The same things were measured in two ways. Each way mixes the same 11 hidden numbers, adds some noise and spreads widely along 5 directions of its own, which tell nothing about the thing.
In the rows, zero is written as 128.
Some things both ways: the first way, then the second way.
[171 158  84 129 150 182  42 100 115  89 129  98 150 131 108  88 130 128]
[132 150 148 156 127 131 112  99 105 115 118 127 205 123 137 186 109 119
 166]

[174 123 169 130 124  96 121 122 118  94 149 115 146 122 153  75 131  75]
[123  87 166 117 152 108 132 133 145 100 162 125  79 180 113  82 152 122
 133]

[ 89 151 136  78 120  50 142 179 158 138 121 128 140 159 149 125 130 118]
[128 108 132 131 132 106 170 122 119  60 125 103 170 132 153 179 136 136
 137]

[160 137 154 128 116 143 109 102 118 137 113 132 125 102  81 107 117 110]
[163 128 106  98 113 127 135 149 211  99 125 118 103 154 101 106 143 125
 134]

[130 135 141 124  72 142  88 108  92 152 152 111 127 127  94  73  72  69]
[ 63 161 130 133 115 158  89  85 104 116 105 112 138 111 158 178 193  97
  92]

[139 120  74 118 139 112 115 160 151 147  98 101 133 104 121 118 141 189]
[127  95 160 164 124 144 139 109 117  95 111 126 130 124 141 125 173 129
 116]

[ 41 149 101 132 103 194 127 128 149 217 150 131 141  92  80 252  53 195]
[161  91 125 139 132 149 143 149 158  90 124 145 131 171 142 113 148 162
 118]

[123 158  92 119 102 123 128 147 133 137  92 125 122  93 124 109 129 151]
[174 124 125 156 152 139  90 134 132 126 114 141 139 144 115 140 149 109
 119]

[ 66 163 136  74 107 107 127 148 162 139 144 120 158  83 145 148  71 133]
[ 98 141 150 125 127 163  72 100 114 114 136 148 132 150 168 161 175  78
 118]

[ 80 109 162 173  64 146  99 141 116 131 133 117 161 129 138 138 109 106]
[106 140 114 117 148  70 108 146  67 165 114 146 152 123  67 122  89 104
 190]

[170 144  86 157 155 200 138 104 114 130 171 134 147 101 104 119 149 146]
[137  96 121 129 113 114 108 150 169 103 117 101 105 146 150 122 164  97
  94]

[141 100 123 154 117 125 129 108 148 148 149 116 156  98 116 115 110 141]
[113  93 128 158 139  72 142 116 141 126 146 134 142 130 125  63 106  98
 167]

[ 95 163 108 146 114 146 121 153 109 142 167 122 154 167 144 161 116 115]
[151 124 133 148 121 140 110 133  69 130 116 131 159 140 167 167 114 143
  97]

[152 184 125 114 135 113 118 171 121  86  96 128 135 147 135  98 165 116]
[134 167  93 128 132 151  75 127  99 145 109 162 153 137 137 165 139 108
 118]

[131 163 138  97 149  97 118 192 147 117 129 125 121 120 126 148 119 174]
[124  71 114  95  97 154 174 168 185  67 125 102 114 135 147 139 155 143
 125]

[192 189  93 125 162 174 139 144 129  48 178  52 133 103 171  77 160  88]
[131 133 165 192 114 154  77  93  95 129 116 124 153 136 164 164 156  96
  71]

[133 131 136 137 110  99 145 129  99 128  65 163 107 164 106  72 160 103]
[166 121  96 174 142 137  99 157 140 125 128 143 123 162 131 119 131 140
 100]

[153 114 115 137 121 173 100  69 162 150 153 126 168  98 127 169 116 132]
[154 147 163 157 122 101 171  81 166  75 156  94 183 147 145 145  94 140
 138]

[ 77  98 124 123 130 143 184 131 146 188 132 191 130  91 119 180 124 198]
[111 121 145 191  93 185  85 127 152 105 141 104  98 156 213 141 170 119
  46]

[184 180 122 137 142 214  89 165 131 102 180  72 131 119 132 191 142 134]
[159 178  96 112  86 130 137 142 140 122  76 145 162 111 121 139 110 127
 141]

[147 113 127 178 100 143 117 113 129 132 114 130 132 150 114 101 163 116]
[ 77  87  97 111 103 115 137 148 154 130 115 110  84 119 108  73 156 114
  86]

[126 162 117 127 148 177 140 106 132 117 153 135 142 104 128 157 105 143]
[162  99 117 164 129 154  71 157 168 141 155 170 104 181 151  72 118 106
 119]

[128 144 119 131 161 169 120 129 156  90 150 112 125  94 154 115 176 141]
[125 115 158 142 109 109 116 135 142 124 100  97 160 123 125 136 118 108
 130]

[115 125 112 107 133 125 158 141 127 136 110 115 156 150 124 151 114 125]
[144 115  93 111 143  88 153 150 119  94 128 113 108 128  69 148 143 128
 167]

[ 97 107 141 140 134 148 114 120 138 122 146 135 143 110 159 137 159 136]
[133 124 137  87 107  98  98 173 134 171  95 126  95 116  75  81 114  83
 156]

Other things, the second way, with their names:
k_30: [125 171 130 147  94 179 103 123 123 157 110 140 148 112 135 134 110 128
 116]
k_426: [109 101 138 143 145 116 131  97  72 118 145 166 125 160 157 103 144 140
 120]
k_571: [184 126 160 173 113 122  80 138  99 131 116 181 173 168 154 136 103 104
 157]
k_779: [121  75 173 161 119 135 142 126 104  66 151  74 154 155 190 197 140 147
  91]
k_854: [137 156 121 133 153 138  92 117 131 119 131 127 117 149 100 159 164 115
 112]
k_451: [179 123 111 166 131 176  95 154 163 117 147 120 126 160 135 155 125 144
 110]
k_417: [126 100 107 139 132 152 105 142 152 138 135  85 113 128 133 129 137 123
  63]
k_182: [141  64 113 135 129 134 169 177 170  92 128  84 111 135 107 118 132 171
 124]
k_775: [213 113  88 147  98  91 121 164 135 163  92 151 164 114  97  96  60 102
 141]
k_106: [172 133  88 172  65 197  85 155 169 161 134 145 152 141 193 113  68 131
  68]
k_102: [126 157 147 170 149 118 110  93 107 142 124 159 184 125 113 117 107 114
 178]
k_624: [137 133 118 209 126 101 128  93 115 135 129 154 193 119 163  92  84 112
 144]
k_291: [152 126 146 138  67 162 132 138 165 134 125  77 136 104 159 133  84 120
  95]
k_398: [126 115  95 129 115 138 118 146 126 127 122 166 130 131 110 110 129 110
 144]
k_123: [163 161 140 174 113 105 142 120 147 132  86 126 153  97  85  98 113 119
 165]
k_725: [100  82 135 124 101 158 100 169 177  89 133 106  75 150 144 132 186  94
 106]
k_827: [105 115  95 108 137 114 140 132 105 121 137 111  85 126 111 123 148 133
 118]
k_266: [118 144 121 117 116 133  94 150 176 113 113 122  84 144 124 114 175  88
 128]
k_857: [126  99 148 125  97 112 155 140 138 103 106  86 121 111 158 120 135 114
 116]
k_229: [142 132 140 140 117 130 162 122 143  88 147  82 130 124 127 164 118 136
 146]
k_790: [163 112 147 161 147 118 119 132 167 125 130 149 111 155 113  57 130 125
 152]
k_986: [127  95  91 100 117 120 118 183 192 138 120 107  72 113  89  78 136  94
 147]
k_204: [151 104 188 182 104 108 102 140 123 118  89 133 150 144 151 114 136 102
 119]
k_32: [146 188 122 146 110 163  65 128 133 156  98 166 132 130 115 126 138  89
 116]
k_85: [ 83  69 137 149 167 114 125 141 103  95 152 122 101 172 133 119 173 147
 115]
k_558: [119 114 136 170 146 110 123 134  81 105 108 179 150 161 143 105 147 148
 154]
k_883: [105  73 137 138 115 137  98 171 118 135 139 101  86 125 129 119 140  95
 120]
k_137: [101 164 128 125  86 179  70 128 148 139 127 116 120 121 144 165 140  89
 119]
k_169: [155  95 155 152  91 130 136 163 178 129 121 114  80 145 110  58 125 122
  92]
k_844: [167 112 111 135 142 113 111 132 132 126 147 148 149 153 128 128 100 110
 152]
k_283: [122 128 120 156 147 161  75 118 105 148 159 129 119 153 143 147 128 118
  93]
k_394: [150 153 117 156  85 141  79 137 110 138 113 169 136 130 122 143 121  84
 136]
k_942: [ 91 127 118 144  52 150 121 125 145 119  88 116 135  99 178 122 147  97
  84]
k_706: [126 148 100 150  80 129 153 129 129 117 112  93 149  97 153 151 107 136
 113]
k_885: [179 118 162 176 130 112 132 105 155 118 149  97 146 136 135 122  99 115
 113]
k_464: [150 123  67 129 105 139  92 159 117 158 111 134 139 128 145 142 110 108
  85]
k_99: [182 159 114 140  72 151  85 160 157 141  90 162 142 140 135 129 115 107
 128]
k_568: [117 105 125 107 116 118 113 160 169 133  97 110  38 125  92  62 194 101
 112]
k_959: [115 134 128 188 125 106 115 105 106 112 109 140 178 118 134 141 135 105
 142]
k_144: [114 126 125 171 117 115 136 127 103 115  86 131 158 115 151 119 142 130
 112]
k_933: [101 136  66  84  95 159 100 159 168 147 118 121  78 130 119 110 154 114
  82]
k_257: [118 131 122 133 102 123 128 121 134 160  86 130 146  98 120  76 115 110
 102]
k_201: [132 148 112 119 135 112 114 121 138 132 106 109 106 112 100 122 159  96
 122]
k_788: [105 128 155 180 109 150  89 136 113 129 100 108 158 111 172 160 144  93
 105]
k_721: [162 131  55 109 108  81 109 184 126 187  95 135 140  87  49 104  60  95
 198]
k_428: [177 102 144 111 100 124 130 137 179 115 129  94 115 140 133 122 121  98
 102]
k_609: [ 73 136 105  60 122 122  90 124 109 160 117 164 117 127 117 102 142  79
 159]
k_916: [129 135 107 124 113 119  94 136 118 160 104 160 128 138 107  94 123 109
 122]
k_29: [144 147  69 160 149 120 129 131 158 114 152 128 159 137 107 144 106 135
 157]
k_402: [123 135 128 177 106 189  88 127 139 117 116 101  98 124 150 159 184 119
  59]
k_243: [143 147 123 152 137  86 101 162  73 173  87 178 144 128 105  77  89 132
 188]
k_155: [179 120 130 151 128 127 133 147 146 115 138 108 113 148 114 123 110 140
 117]
k_278: [101 129 118 120 112 113 135 134 161  93 117 113  89 130 133 108 172 105
 134]
k_823: [148  82 142 191 120 118 133 150 117 105 124 129 177 138 165 132 103 143
 144]
k_593: [180  85 154 177 121 134 107 154 128 114 131 124 149 156 169 146 116 127
 118]
k_299: [105 126 122 148  65 176  87 171 117 125 128 147  95 133 164 140 131 106
 134]
k_864: [130 152 108 129 115 121 121 120 134 150 153 113 126 114 127 122  79 109
 154]
k_286: [150 110 118 162 144 115 105 147 135 110 127 150 104 153  93 116 158 126
 157]
k_713: [187 100 145 194 115 128 173 149 123 100 146  91 168 135 153 150  57 183
 141]
k_761: [134 166 115 123 119 100 150 103 114 108 104 149 184 126 125 140 116 129
 171]
k_985: [116 134 105 130 125 127 100 118 128 126 136 151 114 151 125 113 141 111
 126]
k_671: [158 124 124 110 127 132 103 143 125 124 133 135 129 153 148 152 123 113
 135]
k_581: [127  97 111 165 101 155 111 156 129 133 141 115  75 140 133 108 139 133
  77]
k_318: [151 138 144 158 149 126  60 148  78 161 115 164 112 145 102 122 133 106
 175]
k_373: [ 96 135 117 112 112 114 118 138  91 160 102 109 125  81 121 124 110  97
 163]
k_261: [111 106 139  63  97 162 143 144 164  97 126  90  69 124 115 138 174 117
 110]
k_762: [101 117 139  96 155  94 116  95 129 148 132 112  98 117 106  85 147  81
 132]
k_722: [138 126 120 179 158 111 130 105 126 121 130 132 170 117 101 124 117 124
 170]
k_591: [111 119  93 145 115 164 118 120 115 123 150  70 150 100 149 203 119 119
  88]
k_815: [118 122 123 105 134  98 142 125 134 141  96 103 110 112  74  89 146 130
 117]
k_39: [ 65 120 145 150 147 155 126  82 122 123 134  88 110  97 130 127 180 118
 104]
k_434: [131  89 133 174 109 129 139 151 135 115 137 100 101 129 137  99 121 131
 104]
k_331: [ 86 133 121 167 139 148  92 104 101 142 146  87 105 111 108 156 158 108
  85]
k_967: [130 154  60  66  84 125 128 146 186 127 106  92  82  92  76 132 151  78
 120]
k_846: [238  93 169 204  98 130 125 181 139  84 142 137 148 176 175 146  74 135
 152]
k_656: [128 127 158 140 167 124  75 134  81 134 135 191 113 186 104 104 150 126
 173]
k_936: [ 65 148 142 123  90 177  79 105 114 118 106 124 120 131 202 165 192  90
  66]
k_965: [ 74 163 137  76 152 142  95 111 126 145 109 125  97 126  72 123 183 111
 143]
k_509: [162 104 102 176 164  97 140 148 141  96 154 109 169 147 117 160  94 145
 175]
k_256: [112  94 110 140  86 124 155 152 152 125 118  98 143  90 128 109  98 115
 140]
k_500: [149 113 126 161 123 105 109 113 145 103 149 113 120 142 144 132 141  78
 103]
k_315: [192 113 136 234 139 103 110 138 131 109 108 149 203 162 163 127  98 137
 141]
k_351: [111 139 151 173 120 114  85 101  97 168 118 122 135 115 109 111 123  85
 101]
k_437: [153  72 189 229 164 136 100 154 127  87 151 152 145 204 185 105 135 154
 129]
k_753: [145 141 126 139 125 125 114 123 130 116 133 147 170 131 137 147 106 100
 180]
k_228: [143 123 147 121 105 142 158 138 150  93 135  85 104 120 104 151 133 139
 143]
k_683: [163 147 151 135 105 120 127 118 149 132 126 147 150 153 121  97  92 123
 143]
k_545: [ 97 119 133  84 156 111 107 123 101 106 141 113  81 159 132 150 185 115
 120]
k_68: [120  63 107 122 149  84 143 202 175 131  97 133  74 117  43  26 149 116
 195]
k_870: [158 113  97 138 130  99 144 129 153 129 105 111 136 127 125  91 124 137
  94]
k_520: [143 145 132 121  68 171 111 154 160 137 103 103 130  93 116 152 111 100
 144]
k_646: [145  94 146 133 105 152 103 165 121 139 131  97 127 131 139 155 109 117
 101]
k_337: [130 141 133 149 132  91 135 122 116 122 138 129 130 119  91 118 108 110
 196]
k_979: [142 106 150 140  69 150 149 150 126  72 131 117 147 150 191 174 117 141
 124]
k_601: [124 119 161  82 102 114 147 152 127  97 119 108 118 142 124 142 131 130
 153]
k_432: [113 117  83 192 125 138  97 138 140 138 137 125 118 111 146 107 131  84
 102]
k_903: [ 52 127 124 117 138 126  82 121  98 154 139 136  82 132 126  95 162  93
 126]

Some of these things the first way, each followed by its name:
[163 125 139 119 127 128  94  90  87 115 143 149 108 171 124  65 115  80]
k_986
[114 120 111 151  81 152 110 149 121 173 154 104 117 142 116 135 120 125]
k_144
[124 148 161 113  79 125 112 169 147 113 106  97 115  76 152 126 130 121]
k_32
[138 156 179 112 100 146 121 160  99 109 193 101 115  81 134  98  68 103]
k_725
[138  97 118 125 148 168 158 100 122 159 151 132 117 110 108 136 134 135]
k_568
[167 171  89 165 126 197 142 103 118 120 171 154 122 138 154 156 132 134]
k_417
[ 91  66 122  73 153  82 125  85 146 134  76 145 152 176 136 108 136 112]
k_337
[151 121 158  89 150 112 141 128 132 105 111 154 113 106 124  86 162 122]
k_266
[197 137 130 174 128 181  75 124 143 102 143  87 157  74 124 139 151 143]
k_683
[211 137  78 100 159 146 108  84 123  94 151 120 119 175 166  96 134 101]
k_39
[162 128 109 124 142 129  90  99 102 133 196 117 134 191 140  83 126  75]
k_857
[114 122 133 162 114 156 136 122 132 159  81 181 139 125  87 172 148 176]
k_933
[124 140 124 121 152 177 102 121 122  94 136 102 165 121 133 143 126 126]
k_656
[149  99 115 107 154  97 137 110 153 139  82 147 117 104 122 107 164 163]
k_790
[101 169 112 139  86 165 106 105 114 159 178 103 165 119 112 152  43  98]
k_844
[187 137 122 114 145  90 139  95 139  96 155 111 150 132 168  69 141  72]
k_762
[ 83 149 120 124 110 120 120 126  94 153 167 120 131 141 120  93  84  96]
k_593
[138 147  85 166 111 205 103 118 165 140 173  91 134 117 152 181 147 144]
k_257
[169 141 123 137 138 148 137 127 115 108 141 129 133 143 159 132 150 114]
k_155
[ 93 158 113 102 179 124 130 158 156  78 120  85 155 107 144 106 170 136]
k_571
[150 132 130 138 108 143  81 147 123 147 155 120 151  83 123 159  91 169]
k_261
[100 133 141 104 122 113 131  92 127 124 109 124 149 168 112 102 109  63]
k_985
[132 109 119 122 134 126  77  96  85 135 171 132 136 207 141  87 106  79]
k_373
[132  91 138 177  76 111 128 133 136 176  88 133 121  94 102 112 157 145]
k_815
[102 107 123 147 108 119 129 138 124 168  81 169 106 139 102 142 130 184]
k_182
[112 164 129 140 113 167 133 142 100 135 236 105 155 127 151 149  63 106]
k_779
[ 68 120 155 102  92 110 102 134 151 148  94 142 111 152 145 156 120 123]
k_30
[111 127 125 157 101 104  81 129  95 127 114 161 136 154 146  79 142 124]
k_646
[ 88 134  89 125 142 153 117 135 136 146 150 129 133 150 135 153 122 164]
k_823
[101 105 154 150 113 135 119 162 107 143 147 115 123 143 134 135 140 127]
k_243
[143 155 120 103 138 168 140  89 124 111 117 143 133 173 120 150 107  99]
k_29
[157 132  79 117 144 151 132  66 146 125 157 121 143 133 166 122 135 101]
k_885
[142 140  85  89 140 139 118  91 143 115 113 107 124 153 135 112 111 117]
k_722
[ 90 138 124 104  79 121 200 162 148 164 157 134 115 111 167 170  72 138]
k_432
[141 160 122 171 108 154  82 115 105 127 120 156 117 162 108 119 133 126]
k_106
[168 131 108 100 150 194 133 126 162 110 162  60 109  96 160 161 146 130]
k_123
[147 137 135 163  82 115 112 117  89 122 109 155 143 142 125  87 109 103]
k_283
[156 148 102 141 131 144 100  82 117 130 162 118 147 121 127  95 126  90]
k_428
[ 95 103 104 112 159  96 132 148 177 135  75 139 131 141 117 114 198 174]
k_942
[177 115 128 170  92 125 112 116 123  83 119  86 132 116 159  36 170  71]
k_351
[175 103 111 163  96  84 106 139 134 139  94 113 135 123 115  66 156 136]
k_624
[124 102 149 116 138  95 143 108 133 132 118 161 153 147 143 133 119 126]
k_864
[135 130  99  92 154  90 137 149 164  87  72 105 125 144 146  76 190 131]
k_959
[ 73 117 129 117  61 168 121  78 122 209 146 131 148 125  86 174  42  93]
k_967
[117 154 128 138  94 131 164 102 122 177 170 112 109 155 111 122 100  61]
k_870
[130 160 131 105 131 142  91 129 144 119 152  73 147 154 122 140 110  80]
k_761
[120 151 120  87 139 142 175 128 112 127 141 120  95 139 137 119 114 101]
k_402
[ 61 120 121 146  97 110 153 147 148 194 141 110 181 119 109 194  79 148]
k_426
